The rows of a group lie close to one hidden flat surface of 8 dimensions, which passes through zero. Surfaces can cross.
(in the rows, 128 means zero)
Known rows, each followed by its group:
[118 131 123  70 139 127 144 128 125 162  95 115 117 135]
benu
[120 159  90 110 117 120 138 127 132 146 124 114 130 152]
parut
[130 123 136 134 152 136 119 114 129 133 115 133 151 133]
parut
[130 136 178 151 219 134 134 106 167  87 111 185 151 156]
lov
[115 138 142 123 128  79 154 122 169 125  75  64 145 162]
lov
[119 163  92  96 150  94 153 107 193 109  98 116 161  78]
guvop
[128  95  91  71 105 156 119  97  90 177  90 159 117  92]
benu
[102 177  76 144  90 165 173 152 118 153 135 100 117 106]
lov
[106  98 154 121 113 136 101 110 143 184  85 116  85 136]
mez
[107 138  87 134  78 139 181  96 112 167  68 113 122 131]
lok
[123 146  91 122  76 125 136 144 108 150 142 107 105 116]
lov
[127 119 134 135 137 136 130 111 139 128 100 136 140 108]
lok
[147 102 127  73 122 115 106 103 101 147 121 100 166 182]
parut
[126 106 183 139 132 125 130 134 144 112 142 105 114 138]
lok
[122 142 172 164 180 124 160 143 151 112  88  82 190 147]
guvop
[135 143 105 143 119 122  77 149 134 138 151 152 113  86]
parut
[128 121 124 104 116 102 147 119 133 122 112 105 130 154]
parut
[135 127 130 129 144 131  90 138 125 133 139 119 158 108]
guvop
[135 144  92 115  67  73 183 148 100 100 146 135  87 139]
lov
[ 95 125 131 135  91 159 143  80 146 178  86 124  90 123]
parut
[116  95 161 136 102 128 107 101 136 154 119 133  88 125]
lok
[160  98  97 171 113 165  49  88  89 120 174 219 137  82]
benu
[131  88 198 152 165 186 119 135 120 109 176 157 111 124]
mez
[149 104 167 135 156 132 111 130  99 128 114 100 196 149]
lok
[140 203  85 133 133  46 106 178 135 128 139 102 149 149]
lov
[120 128 113 140 114 128 161  94 151 104 139 191  72 113]
mez
[117 109 126 107  87 103 114  95 149 154 115 143  59 135]
parut
[117 127 152 158 157 169 139 131 133 112 153 159 115 122]
guvop
[117 136 136 123 157 159 165 110 130 118 137 155 120 167]
parut
[137 107 140 132 120 129  91 139 117 142 119  90 163  98]
lok
[116  97 129 154  81 181 127 107 110 140 138 153  87  73]
mez
[143  77 156 145 115  92  94  65 154 103 105 171 127  87]
mez
[125 116 116 147 140 173 140 107  91 150  94 140 179 101]
lok
[117 137 144 134  80 117 136 168 135 141 146  33 123 115]
guvop
[122 171 112 145 110 109 116 160 127 152 144  98 111 160]
guvop
[135 142 106  94 169 155 123 147 102 131 149 154 147 130]
benu
[116  95 191 143 174 203 115 125 119 148 130 147 126  93]
benu
[108 186  87 137 114 116 170 146 147 140 112  97 127 124]
lok
[ 95 157 120 211 130 133 142 138 162 147  60 121 137  39]
parut
[132  99 137 127  98 140 124 124 102 138 134 124 109 130]
guvop
[114 139 126 150 136 155 147 117 125 152  98 102 159 123]
parut
[134 138 129 168  97 113 101 140 134 109 171 116 116 128]
benu
[134 134 129 142 113 125 132 160 104 111 168 127 117 124]
lov
[158  44 119  57  59 133 106 109  89 120 138  66 172  39]
guvop
[135 113 109 133 107 174 100 124  89 141 159 162 123  94]
benu
[109 134  86 146 128 168 147  97 138 141  88 181 123  69]
lok
[130 117 153 110 154 126 127 130 126 139 111 118 140 135]
benu
[137 159  94 114 147  96 113 140 134 128 127 139 146 155]
guvop
[106 217  44 128 125 107 155 147 142 163  84 103 147 136]
mez
[128 132 134  90 164 130 104 116 164 120 150 140 119 169]
lov
[147 102 131 109 127 111  84 120 119 126 140 142 137 125]
mez
[129 125 120 107 139 117 122 121 126 140 105 132 147 129]
benu
[127 138 134 109 165 137 159 140 131 114 124 127 138 147]
benu
[126 134 154 151 167 146  87 132 162 138 115  98 181  66]
guvop
[117 154 123 145 150 155 164 139 124 126 118 113 146 131]
mez
[126 113 137 133 114 139 107 125 134 137 131 131 116  96]
lok
[111 160 117 110  77 108 124 156 165 151 171  88  53 143]
lov
[135 114 114  97 121 131 109 137  97 158 117 101 149 139]
mez
[136 104 124  97 136 145  67 114 137 144 147 138 128 134]
lov
[125 140 162 167 128 169 147 164 120 101 194 112 112 112]
mez

New rows. What belongs after each?
[111 118 142 112  86 156 185 114 124 128 141 105  85 162]
parut
[116  87 165 117  93 130 138 116 147 142 133 127  43 146]
mez
[132 122 123 133 128 136 122 140 128 124 121 111 157  95]
lok
[131 145 114  78 133 120 133 148 147 106 179 109 115 182]
lov
[120 138 145 146 166 131 106 137 188  96 152 171  91  79]
lok
[163  95 182 172 170 109  56 121 132  89 143 135 197 129]
benu
[130 100 163 133 144 114 149  95 148  98  99 143 132 139]
mez
[121  88 195 138 160 159 162 111 131 120  83 109 162 122]
benu
[107 125 164 167 108 114 139 114 168 126 106 104  94 129]
benu
[145 131 130 105 166 108 112 125 105 116 146 153 147 197]
lok
[120 110 108 114  82 152 169 131  86 150 101  84 139 111]
mez
[130 137 137 172 119 107 149 147 106 120 117 128 138 100]
lov
[129 137 113 120 126  89 154 109 145 113  99 145 116 146]
lov
[128 144 136 159 111  73 107 144 138 134 128 130  98 120]
lov
[157  93 111  91  71  77  71 125 101 131 154 112 133 115]
mez
[128 127 112 111 131 132 181 117 131 105 114 134 135 119]
guvop
[148 123 111 136 156 140  70 112 120 125 145 189 153 115]
benu
[135 117 111  96 133 117  63  97 147 153 127 165 113 133]
lov
[131 163  73 132 157 160 162 146 121  97 131 152 171  83]
lok
[133 115  98 120 107 113 133  95 120 124 102 154 130 126]
benu
[121 125 100 121 103 110  89 106 147 158  99 145 104  96]
lok
[134 165  83 125 131 101 116 138 122 132 126 142 145 129]
lov
[105 143  97 120  76 147 149 105 118 194  83  61 136 135]
parut
[117 147 153 146 114  88  65 132 182 150 152 129  66 128]
mez
[137 126 109 111  97  78  91 124 139 139 121 110 123 123]
mez
[126 150 101 130 141 111 135 121 135 119 130 177 114 134]
lov
[117  97 191 150 101 146 140 119 111 151 128  93 102 173]
lok
[138 107 140 114 155 101 176 110 147  83  63 109 189 114]
lok
[136 159  68 113 112  88 109 111 142 121 140 177 108 122]
mez
[117 113 159  84 158 106 104 116 156 172  72 113 122 135]
benu
[118 140 123 136 116 102  97 128 163 152  95 104 124 109]
lok
[124 148 136 153 137  92 142 137 139 120 103 129 134 127]
lov
[131 122 154 166 135 139 112 135 120 129 132 147 126 101]
lov
[138 127 137 125 127 157 120 146  95 136 149  90 165 130]
parut
[123  71 139  55 101 170 156  92 139 127 129  93 112 162]
lov
[131 111 138 130  76  68 186 173 144  60 147 107  76 109]
parut
[108 162 109 124 125 154 166 143 126 140 132 129 102 124]
benu
[136  89 207 163 156  92  85 116 155 119  97 142 122 120]
lov
[100 122 154 148 156 162 179 111 134 146  55 110 156 101]
benu
[131 156 137 211 102 103 108 151 150 104 149  79 152 122]
benu
[115 119 154 140  91 118 175 136 131 121 121  91 100 133]
lov
[124 124 127 113 113 127 141 121 136 130 123 109 116 140]
lov
[119 155 147 161 128 135 114 151 123 161 136  76 142 149]
lok
[106 174 133 172  77 100 132 164 152 144 166 116  38 115]
lov
[162  94 131 102 159 157 122 157 106  53 199 164 152  85]
lok
[140  67 125 104  75 107 188 115  99  89  98 128 113 103]
parut
[159 122 128 107 146  95  93 157 115 103 149 115 167 139]
parut
[124 136  60  64  39 105 124 126 128 165 157 107  57 143]
lov
[131 128 117 157 135 106 108  85 149 129  88 159 144 123]
benu
[165  94 147 111 142  96  95 154 100  96 148 104 185 124]
parut
[148 116  94  90 114 142  86 125 109 134 162 130 152  76]
guvop
[118 157 128 140 158 135 134 134 151 128 126 129 134 135]
lov
[148 135 134 126 160  68  96 155 163  75 158 179  95 126]
parut
[132 157  71 159 113 117  78 159 127 141 135 167 127  39]
parut
[132 102 117 126 119 170 172 122  92 112 121 137 153  92]
lok
[131 110  89 114  85 137 137 106  75 165  86 110 161 118]
lok
[142 113 118 109 126 117 148 115 123  98 131 167 110 132]
parut
[116 123 136  73 148 116 164 108 148 121 127 183  61 167]
benu
[133  66 183 169 131 135 122 106  78 159  36 112 184 159]
guvop
[ 94 182 139 172 142 153 168 143 161 138 120  94 116 139]
parut
[125 124 139 116 114 125 163 151 157  85 171 127  76 115]
lok
[120 110 139 160 115 139 130 109 109 160  67 117 146 120]
guvop
[143 139  95 123 124 123 121 119 118 109 158 169 123 110]
mez
[128  96 107 135  52 114 138  81 118 143  85 116 118  65]
mez
[128 133 135 119 128 123 137 131 145 113 148 123 115 119]
guvop
[115  82 158 134 123 146 174 102 142 103  88 129 124  87]
lok
[115 150 123 166 108 146 121 157 115 159 133  95 120 129]
guvop
[136  84 201 129 169 128 103 115 164  79 166 174  90 136]
lok
[105 147  39  63  94 159 181 111  94 170 107 173  82 111]
benu
[134  89 168 181 138 133 154  90 140  77 105 147 158 123]
benu
[123 143 122 175 138  90  56  84 186 131 126 197  91 126]
benu
[113 154 131 114  96 148 115 139 133 166 180  96  76 174]
parut
[135 120 122 120 121 146 110 131 111 132 147 119 142  99]
guvop
[131 130 126 151 126  96 114 125 128 129 111 157 117 114]
lov
[138 117 143 122 125 159  96 132 111 133 176 139 110 132]
parut
[113 144 120 119 129 115 142  97 156 144  98 133 103 165]
parut
[135 107 137 143 137 145 107 126  92 144 110 145 151 147]
guvop
[141 107 157 119 128 121  99 116  86 152 127 111 147 187]
lok
[132 116 130 136 115 119 122 134 130 118 125 133 121  98]
parut
[108 122 129  91  99  80 133  91 205 120 105 119  74  96]
guvop
[136 153  82 145  61  90 127 133 129 108 171 116 103 144]
benu
[144  69 155  84 123 152 156 127  84 101 138 127 138 132]
benu
[116 136 118 100 120 128 130 138 133 160 114 121  86 161]
mez
[165  40 135  76 133 128  32  85  76 163  91 155 187  90]
benu
[111 152 131 143 120 107 187 131 143 109 106 114 112 142]
lov
[138 116 147 138 132 108  99 123 140 115 131 123 135 133]
benu
[126 104 148 170 105 129  82 141 142 125 150 168  65  51]
parut
